The rows come from 7 hidden closed curves, with some noise, and rows from the same curve form a group. Each curve winds through 6 dimensions. The rows are also pushed far along 4 directions, which tell nothing about the answers.
(in the rows, 128 means zero)
Some rows, each with its group after it:
[115 158  98 146 103 151 142 142 100 135 122 141 131 135 135  97  99 148
 101 117 136 112 125] -> B
[129 149 137 185  87 167 120  92 140 100 164 127 119 137 110 161 102 165
 122 126  97 145  59] -> L
[150 169  93 118 111  98  77 137  98 177  73 132 167  69 129 153 186 124
 104 128 174  78 181] -> L
[129 155 105 138 123 140 145 144 112 157 134 146 126 128 118 119 137 142
 125 129 134 128 123] -> M
[153 159 118 156  78 144 111 115 137 109 158 140 117 125 117 182 105 152
 108 161 115 111 107] -> N
[117 133 162 134 152 132 113 106 158  77 147 149 124 122 103 139  94 115
 126 140  99 154 119] -> U
[123 103 119 154  88 172 169 102 108 145 128 108 124 155 153 100 112 140
 117  75 112 142  76] -> Y
[123 123 116 134 146 128 123 131 105 134 108 117 134 115 146 116 124 135
 123  90 147 139 127] -> Y
[ 99  98 153 143 130 122 133 123  77 136 110 126 126 146 149 116 165 139
  99 106 151 149 142] -> M
[115 101 130 101 134 120 140 124 169 136 127  83 139 138 149 107 120 123
 144 124 105 126 110] -> G
[139 117 117 123  66 159 151 111 133 178 112  98 122 162 166 121 151 147
 123 103 115 109 109] -> U
[132 179  89 111 106 114  92 136 162 157 113 101 145 104 141 131 126 144
 112 146 123  68 156] -> N
[ 96 128 135 138 130 144 141 122 136 134 123 111 125 151 141  92 124 141
 123 104 111 134 114] -> L
[123 175  90 165  99 122 100 131  67 136 142 155 144  97 127 133 115 165
  56 133 168 122 140] -> M
[123 104 127 112 126 126 148 129 133 118 138 121 125 133 145 120  93 119
 109 129 116 126 130] -> B
[104 143 143 124 161  85 104 154 104 133 128 145 135 105 107 147 175 127
 107 169 150 121 176] -> U
[136 156 118 119 133 136 132 133 170 128 156 133 125 124 107 132 114 136
 146 159 104 128 113] -> M
[154  66 134  95 116 155 181 119 161 156 123  88  94 185 169 107 124 110
 183  86 102 134 103] -> B
[119  93 104  96 148 101 146 162  82 198  87  88 132 144 182  86 188 137
 136  90 178 124 164] -> U
[141 154 127 137  71 157 123  99 179 129 152 119 119 141 123 152 101 137
 117 151  79  95 104] -> U
[139 164 106 144  90 122 105 133 128 132 128 136 150 110 108 137 139 136
 123 167 137  92 127] -> B
[112 135 124 116 118 135 141 132 129 143 124 128 116 154 151  93 117 130
 106 127 122 116 149] -> N
[144 157  99 171 120 125 116 149  92 112 150 147 122 111 102 155 110 151
 131 143 152 119 115] -> N
[123 115 158 142 156 106 125 154 121  63 161 154 106 142  89 147 111 120
 156 181 134 135 134] -> N
[134 115 138 150 162 104 113 129 102 100 161 144 115 107 105 169 119 128
 128 134 144 159 128] -> M
[ 97 134 140 157 132 144 131 120 125 108 135 122 121 144 125 111 110 146
 117 114 112 138 107] -> L
[108 135 134 127 142 125 120 124 122 152 135 114 108 139 153 126 142 148
  97 113 127 139 149] -> B
[109 114 146 163 140 129 123 111  81 134 137 135 118 136 129 133 161 149
 110 102 151 175 121] -> L
[142 133  91 159  50 185 168 122  90 169 123 121 118 163 159 109 120 164
 110  83 134 115  86] -> M
[102  43 161 135 171 137 203 141  67  84 155 166 102 176 136  68  88 104
 126 101 146 206 115] -> B
[107 168  98 157  78 160 142 135  92 144 124 143 126 150 140  85 107 162
  81 120 134 101 129] -> N
[141 121 123 132 128 120 137 153  97 121 117 150 144 115 107 138 149 115
 148 142 152 125 125] -> N
[131 122 111 118 147 123 118 132 128 139 105 103 137 112 147 120 125 127
 135  92 140 127 127] -> Y
[141 126 144 137 144 113  99 130 132  75 132 138 120 123 109 157 109 116
 150 151 134 124 140] -> Y
[112 153 120 134 129 137 144 140 104 148 137 158 128 135 123  98 139 147
 105 133 144 150 136] -> M
[114 130 117 149 110 139 149 144 117 144 126 111 119 161 132  99 142 150
 150 127 131 119 108] -> N
[138 164 136 146 103 117  67 107 157 116 111 118 155  89 102 186 150 133
 127 153 113  89 125] -> L
[134 113 125  99 161 100 103 117 138 140 107 115 151  99 138 119 147 104
 138 110 149 143 152] -> G
[118 127 132 115 123 118 141 137 138 151 136 122 121 142 128 116 147 125
 120 152 119 112 146] -> G
[ 91 113 146 169 130 161 171 136 133  65 173 135 108 166 112 103  56 151
 133 132  90 158  62] -> G
[116 115 128 129 100 134 147 129 115 151 104 114 130 146 145 100 139 116
 121 114 120  96 137] -> L
[ 79 108 153 126 174 114 146 135  73 146 117 151 129 141 138  77 166 127
  92 108 158 176 161] -> N
[142 165 143 167 123 112  56  96 171  76 173 120 134  78  83 232 118 152
 128 171 103 128  91] -> L
[119 118 147  97 122 117 133 125 180 117 126 112 137 137 126 115 123 104
 139 161  97 104 132] -> M
[107 122 136 117 148 124 133 129 133 131 140 126 125 146 141 104 136 142
 124 131 134 160 131] -> B
[125 163 124 159  94 136 119 125 107 122 131 165 134 123  99 114 122 123
 104 150 132 105 139] -> Y
[115 147 120 158  74 152 146 126 108 163 119 127 133 136 125 127 156 147
 103 129 115  94 112] -> M
[137  99 142 128 122 141 164 114 151 101 154 141 120 146 107 105  91  92
 153 139 100 138 102] -> G
[112 106 155 156 106 154 150 110 113 111 116 134 123 159 124 107 129 121
 135 110 110 132 104] -> L
[159  91 127 102 134 138 168 129 145 145 141 123  97 163 140 110 125 100
 175 116 123 141 126] -> G
[111 117 165 131 185 129 143 133 122 106 154 158  96 149 110 129 134 129
 143 131 126 187 134] -> U
[130 169 122 180  95 128  89 134  61  90 122 179 139 106 106 161 122 151
  87 148 165 110 143] -> Y
[125 112 122 124 158 128 147 136 108 144 145 119 101 144 149 123 124 139
 126 101 140 158 131] -> L
[136 160 114 143  72 177 132 122 168 116 112 120 151 135 123 142 103 158
 142 134  94 100  66] -> U
[143 175 103 186  56 167 128 127 108 130 138 145 122 138 102 138 114 154
 123 138 120  89  97] -> B
[ 91 124 137 143 125 121 145 138  84 120 126 156 143 134 125  84 129 130
  84 139 148 134 144] -> B
[153 141 101 101 133 128 128 144 129 151 113 134 123 123 142 121 125 120
 140 118 144 117 156] -> Y
[154 172  86 115  91 144 125 140 157 158 115 117 129 125 133 130 118 136
 137 138 117  74 130] -> G
[115 170 121 196  63 159 130 104  58 152 139 177 131 138 110 107 155 157
  68 122 150 132 128] -> Y
[129 147 114 117 150 120 136 150 118 161 134 138 128 120 120 119 151 133
 129 134 143 134 144] -> M
[142 170 129 137 102  97  63 125 110 128 101 156 178  53  98 207 177 130
  86 172 152  93 157] -> U
[140 183  94  92  86 131  93 123 225 183 105  61 141 126 150 132 146 145
 147 147  87  49 137] -> B
[142 133 122 121 140 114 115 136 142 142 126 110 109 125 123 141 139 117
 152 129 122 100 149] -> B
[120 122 145 106 148 125 117 112 140 139 107 128 133 124 141 110 143 111
 121 111 125 142 153] -> U
[121 118 146 179 139 149 152 126  88  94 169 163 108 146  99 137 110 147
 132 126 132 183  85] -> N
[140 192  81 121 107 109  89 151 105 176  94 132 153  86 134 138 155 147
  94 135 162  73 176] -> G
[154 163 106 115 134 113  71 124 153 132 117 104 143  84 138 188 134 150
 130 128 137 115 132] -> Y
[120 150 106 134 145 135 137 153 117 125 122 135 132 127 125  97 111 138
 141 119 140 128 121] -> N
[116 177 132 154 119 137 108 126 135  86 162 171 140 117  93 145 100 154
 100 175 125 143 114] -> M
[141 106 117 134 116 133 138 118 118 133 142 116 112 139 143 128 109 125
 127 110 129 130 121] -> U
[136 121 113 126  97 128 146 123 100 163 115 143 143 128 133  97 146 109
 111 120 145 116 145] -> G
[137 124 126 102 127 119 127 122 102 181  88 144 133 134 144  89 180 103
 120 106 160 124 184] -> G
[120 101 133 137 169 108 158 157  21 155 131 185 104 141 124  92 172 115
 109 106 198 175 184] -> G
[136 162 101 107 124 105  99 149 127 140  97 132 164  89 128 130 138 127
 113 149 153  91 163] -> M
[129 122 131 137 147 114 104 124 146 113 127  92 124 111 129 156 118 131
 148 110 116 119 119] -> L
[127 151 122  99 138 102  71 121 162 151  97  86 147  99 149 157 162 140
 123 129 131 104 158] -> G
[150 153 114 156  86 147 131 136 146  94 141 144 149 112  87 162 101 133
 151 166 108  98  75] -> N
[142 158 116 122  86 141 111 128 139 150  86 123 167 105 133 157 159 145
 125 136 130  96 114] -> U
[140 137 109 136  94 176 143 117 138 137 118 110 118 154 161 122  99 161
 137  86 116 131  85] -> Y
[115 120 132 160 147 111 137 150  43 143 124 163 112 139 114 102 171 125
 122 114 179 145 162] -> B
[122 157 114 140 139 123 109 113 132 153 138 129 141  98 115 118 135 131
 112 115 127 134 130] -> Y
[116 112 142  96 174 132 149 131 157 128 141 121 112 138 142 115 109 124
 133 115 108 164 126] -> Y
[135 178 125 103 161  94  67 129 181 134 138 112 132  86 115 184 150 144
 131 164 121 115 157] -> U
[155 126 116 137 124 152 133 121 126 137 134 123 113 137 137 145 121 143
 152  99 132 149  99] -> L

New rows. What belongs after each?
[106 101 121  94 179 116 153 125 111 200 103 106 124 142 161  49 179 108
 136  68 155 164 166] -> Y
[127 133 147 142 131 129 128 120 152  85 156 155 117 136  89 117  95  98
 147 159 104 125 125] -> Y
[112 137 126 192 138 116 113 131  44  87 141 175 141  93  94 132 111 133
  84 120 161 147 126] -> Y
[111 160 116 161  94 158 149 126  83 149 141 165 110 152 129  94 121 147
  77 118 132 124 143] -> U
[ 92  79 166 134 199  81 119 118  84 126 124 128 127 126 121  91 173  97
 132 102 160 174 166] -> Y
[123  85 163 103 169 124 161 135 130 128 135 139 109 165 130 111 155 113
 163 128 135 175 133] -> M
[115 136 136 120 150 129 128 132  99 149 115 149 114 153 141  97 158 137
 118 113 157 156 165] -> Y
[147 109 114  92 153 132 156 146 114 159 109 131 111 150 154  90 131 108
 154  99 152 138 160] -> Y
[123 118 144 106 139 139 139 127 160  93 135 138 126 158 132 107 100 127
 147 144 116 155 115] -> M
[124 150 124 170 132 134 140 147  54 117 153 192 109 131  98 125 125 139
  98 139 162 149 143] -> G
[172 161  89 107 114 114  93 131 142 160 109 120 136  98 127 152 144 122
 144 130 149  92 156] -> Y
[111  82 121 125 153 110 150 132  56 169 117 123 107 148 168  75 152 124
  99  73 178 158 171] -> U
[135 137 118 103 121 152 151 134 126 168 112 138 118 153 149 100 150 134
 132 111 137 137 138] -> L
[149 122  88  98 108 108 117 129 119 194  74  89 155 101 163 112 162 109
 125  92 154  80 160] -> Y
[128 133 111 125 123 152 163 149 125 136 125 136 111 157 135  86 105 127
 143 118 122 116 124] -> G
[141 104 133 124 184  89 112 129  88 140 132 140 117 112 118 125 162  99
 147 108 176 161 170] -> Y
[122  89 149 133  90 197 202 123 136 120 110 131 119 196 143  82 112 129
 165  96  97 148  61] -> U
[132 135 138 157 124 124 100 120 123  87 129 140 125 125 107 143 116 126
 140 140 133 123 128] -> Y
[114  96 167 135 145 158 162 123 152  43 161 157 109 177 114 102  59 122
 160 144 101 185  83] -> M
[139 103 124  93 147 116 155 144 140 128 131 135 127 137 130 101 116  97
 154 139 133 131 141] -> M
[163 137  84  87  92 117 121 148 146 190  73  93 164 104 146 137 178 121
 162 132 144  69 136] -> N
[125 105 142 156 122 133 128 118 121  70 142 133 138 121 111 137  88 122
 130 129 119 138  91] -> U
[133 128 118 101 154 122 128 110 190 152 135  94 126 120 128 104 123 109
 161 111 100 133 118] -> Y
[132 132 113 140 120 154 132 122 127 128 118 111 131 129 142 119  99 145
 130  90 127 132  97] -> Y
[109 132 121 140 126 161 152 137 122 115 114 130 133 151 136  86 102 145
 135 103 122 142  96] -> U
[147 134 103 140 100 116 110 125  92 155 124 125 133 108 139 153 144 138
  99 121 158 108 144] -> U
[126 157  92 120  80 174 170 133 130 188 115 128 130 164 155  72 136 157
 116 110 123 115 111] -> M
[109 146 106 137 111 158 159 146 111 160 124 119 112 168 158  92 127 170
 119 106 130 131 114] -> G
[154 125 122 124 109 139 142 118 150 125 153 137 115 128 115 146 103 112
 138 139 106 120 114] -> Y
[ 97 152 109 157 117 115 121 144  13 175 104 160 131 110 150 112 165 152
  31 100 185 116 192] -> B
[116 164 114 182 100 150 129 126  94 113 172 151 115 123 114 147  93 170
  77 135 125 135 101] -> L
[149 165  99 116 111 134 124 144 157 142 126 123 125 121 123 135 112 131
 141 146 116  88 131] -> G
[144 104 156  93 132 119 123  99 210 130 145  99 116 143 123 145 139  99
 171 153  85 130 123] -> G
[151  82 134 114 108 127 148 118 134 136 117 109 119 152 141 115 132  92
 158 114 120 108 132] -> Y
[110 150 132 177 108 132 120 145  56 112 133 158 111 133 121 153 135 162
  83 136 152 117 141] -> G
[129 125 141 105 120 134 140 134 135 133 122 142 112 152 141 117 133 118
 121 142 123 120 155] -> Y
[121 118 121 150 110 132 139 136  86 140 126 118 126 136 146 133 149 157
 116 117 150 134 112] -> U
[ 97  95 168 111 209 104 130 133 141  71 155 135 117 126 122 123  97 116
 131 133 122 187 131] -> B
[132 137 143 115 128  93  86 109 135 156 125 129 143  98 123 159 187 120
 105 156 143 125 170] -> G
[145 124 136 135 108 150 137 135 140  69 136 141 114 145 120 154  71 124
 144 144 108 113 106] -> Y
[160 133 117 138 124 134 123 118 135 118 143 136 116 128 108 139 109 116
 161 123 129 130 117] -> Y
[128 158 125 143  98 157 129 126 120 142 115 139 135 138 133 139 153 163
 120 126 132 133 107] -> M
[168 136 128 137 104 147 117  97 198  99 158 116 129 121  97 174 101 124
 178 145  86 127  68] -> L
[142 120 146 120 158 122 113 134 139 108 123 124 104 128 128 168 128 121
 156 122 122 129 141] -> L
[140 100 168 128 170 141 136 129 172  62 154 127  81 153 106 165  80 113
 186 132  87 154 103] -> L
[129  84 154  85 145 111 138 103 171 150 130 101 125 147 141 114 160  95
 154 131 110 145 138] -> G
[133 121 105 144  96 143 141 123 100 143 108 121 141 126 137 102 114 122
 121  96 132 106 118] -> Y
[180 168  95  84  85 111  57 108 234 151  88  55 153  94 142 178 141 120
 175 150 100  40 134] -> Y
[129 125 118 133  68 151 130 117 121 139  90 107 138 143 157 115 127 131
 112 107 122  82 124] -> G
[130 110 139 116 159  74  90 129 144  89 137 110 138  86 114 162 113  99
 129 154 129 106 154] -> M
[131 102 144 119 150 118 134 148 147 104 138 106  98 150 134 148 114 123
 156 138 111 118 131] -> G
[125 101 140 153  73 164 162 111  95 136 117 129 113 178 150  99 132 136
 116 101 125 129 108] -> Y
[120 113 147 134 110 132 138 103 126 136 139 135 132 144 128 115 148 122
 112 131 122 148 123] -> G
[130 162 116 148  32 180 135 109 181 115 119 103 133 152 134 129  83 147
 123 144  66  56  79] -> G
[114 109 177 129 226  75  94 135  84  79 138 182 111 106  90 140 149  91
 133 143 167 181 193] -> G
[126 107 149 118 163  98  97 108 173 113 131  93 130 118 112 129 137  98
 171 128 114 128 130] -> Y
[137 138  92 154  75 154 158 144  87 145 125 136 121 148 135 100 108 142
 120 117 140  97 116] -> N
[130  88 133 129 150 123 149 134  81 127 125 137 116 146 145 112 134 121
 133  98 161 165 135] -> M
[136 128 105 141  85 138 141 139 116 131 125 115 135 130 138 129 107 135
 116 130 125  91 112] -> G
[132 218  66 167  64 158 106 144 110 148 108 137 159 101 122 128 110 179
  97 133 140  76 108] -> N
[142 105 136 106 142 117 127 145 125 105 107 129 118 137 140 136 118 109
 149 130 140 120 152] -> Y
[144 118 142  91 130 120 103 109 198 145  94  80 136 126 141 145 162 107
 178 120  99 103 127] -> L
[ 91 130 134 139 122 135 154 132 110 156 133 127 105 171 144  72 143 139
 109 121 126 129 147] -> B
[111 124 113 169  90 176 180 143 112 101 149 127 112 174 129  87  68 154
 134 119 105 121  66] -> U
[147  86 145  52 142 104 127 102 211 178 114  72 127 143 157 123 176  89
 173 128 104 124 150] -> G
[135 146 113 167 130 121 116 137  38 139 127 181 122 114 113 120 149 132
 101 111 190 148 159] -> Y
[126 122 113 141 113 121 135 150  95 122 127 124 127 125 134 137 116 135
 112 131 138 103 131] -> G
[137  95 117  81 134 108 136 121 159 165 129  83 123 139 167 104 132 112
 135 118 128 125 150] -> M
[121 182 102 149 116 130  93 111 124 160 126 129 150  94 117 126 145 150
  96 118 135 120 131] -> Y
[147 155 115 121 117 100  67 117 149 140 100 102 150  95 126 158 159 124
 140 137 138  88 155] -> Y
[118  91 152  69 204 100 133 123 175 151 133  95 112 128 149 121 150 107
 150 113 114 169 153] -> Y
[128 121 137 105 183  62  64 119 115 171 110  97 142  78 143 173 216 129
 123 122 174 146 183] -> L
[122 165  96 135  46 184 159 114 154 164 106 121 151 154 139  72 113 140
 119 118  96  85  90] -> L
[118 174  98 167  79 149 131 143  63 125 115 180 152 117 116 105 112 152
  75 136 161 108 130] -> M
[116 134 142 139 146 125 120 140  76 135 113 148 105 135 141 145 158 144
 100 113 154 140 165] -> L
[144 110 115 108 103 115 130 125 156 152 119  86 133 120 139 135 132 108
 141 131 108  81 129] -> M
[115 109 108 131 114 111 151 141  20 191  93 157 150 122 153  74 185 116
  72  97 198 130 182] -> G
[117 141 117 154 130 148 161 147  76 147 136 164 120 140 113 100 136 143
 116 118 146 147 122] -> M
[108 164 120 147 130 130 132 140  90 140 140 171 134 122 113 111 141 152
  90 144 153 149 141] -> M
[102  55 156  57 198  94 145 134 162 148  99  70 118 164 182  64 151  96
 162  92 128 151 168] -> M
[147  96 148  76 143 136 151 123 206 134 130  97 112 162 136 131 139 110
 198 139  92 142 107] -> M
[116 120 145 110 176 119 131 134 119 136 125 145 105 154 136 103 151 124
 138 119 148 165 167] -> Y
[134 151 110 135  91 168 161 135  95 163 124 162 118 155 141 100 135 147
 103 118 141 132 131] -> L
[ 98 119 139 192  90 171 179 143  31 120 133 170  92 189 139  96 120 163
  88 103 145 143 117] -> G
[145 101 143  82 203  56  73 139 132 109 117 120 140  81 130 169 158 103
 147 148 172 147 183] -> M
[171 142  92 107 105 123 103 115 153 179 107  97 135 113 142 137 154 121
 157 108 139  97 138] -> Y
[150 171  95 106  79 123 109 146 149 192  95 105 149 108 142 160 180 145
 120 155 131  56 148] -> U
[125 202 119 162 105 140 100 141 108 107 123 183 153  87  84 160 119 147
  91 165 131 106 129] -> U
[129  96 125 106 134 121 168 146  82 166 119 149 122 151 148  81 161 112
 122 115 166 151 161] -> M
[134 144 117  88 187  87  94 152 152 135 119 113 131  90 128 145 132 115
 143 137 140 114 171] -> L
[116 128 107 106 113 139 148 140 161 157 112  77 130 150 166  99 119 149
 137 113 111 105 109] -> G
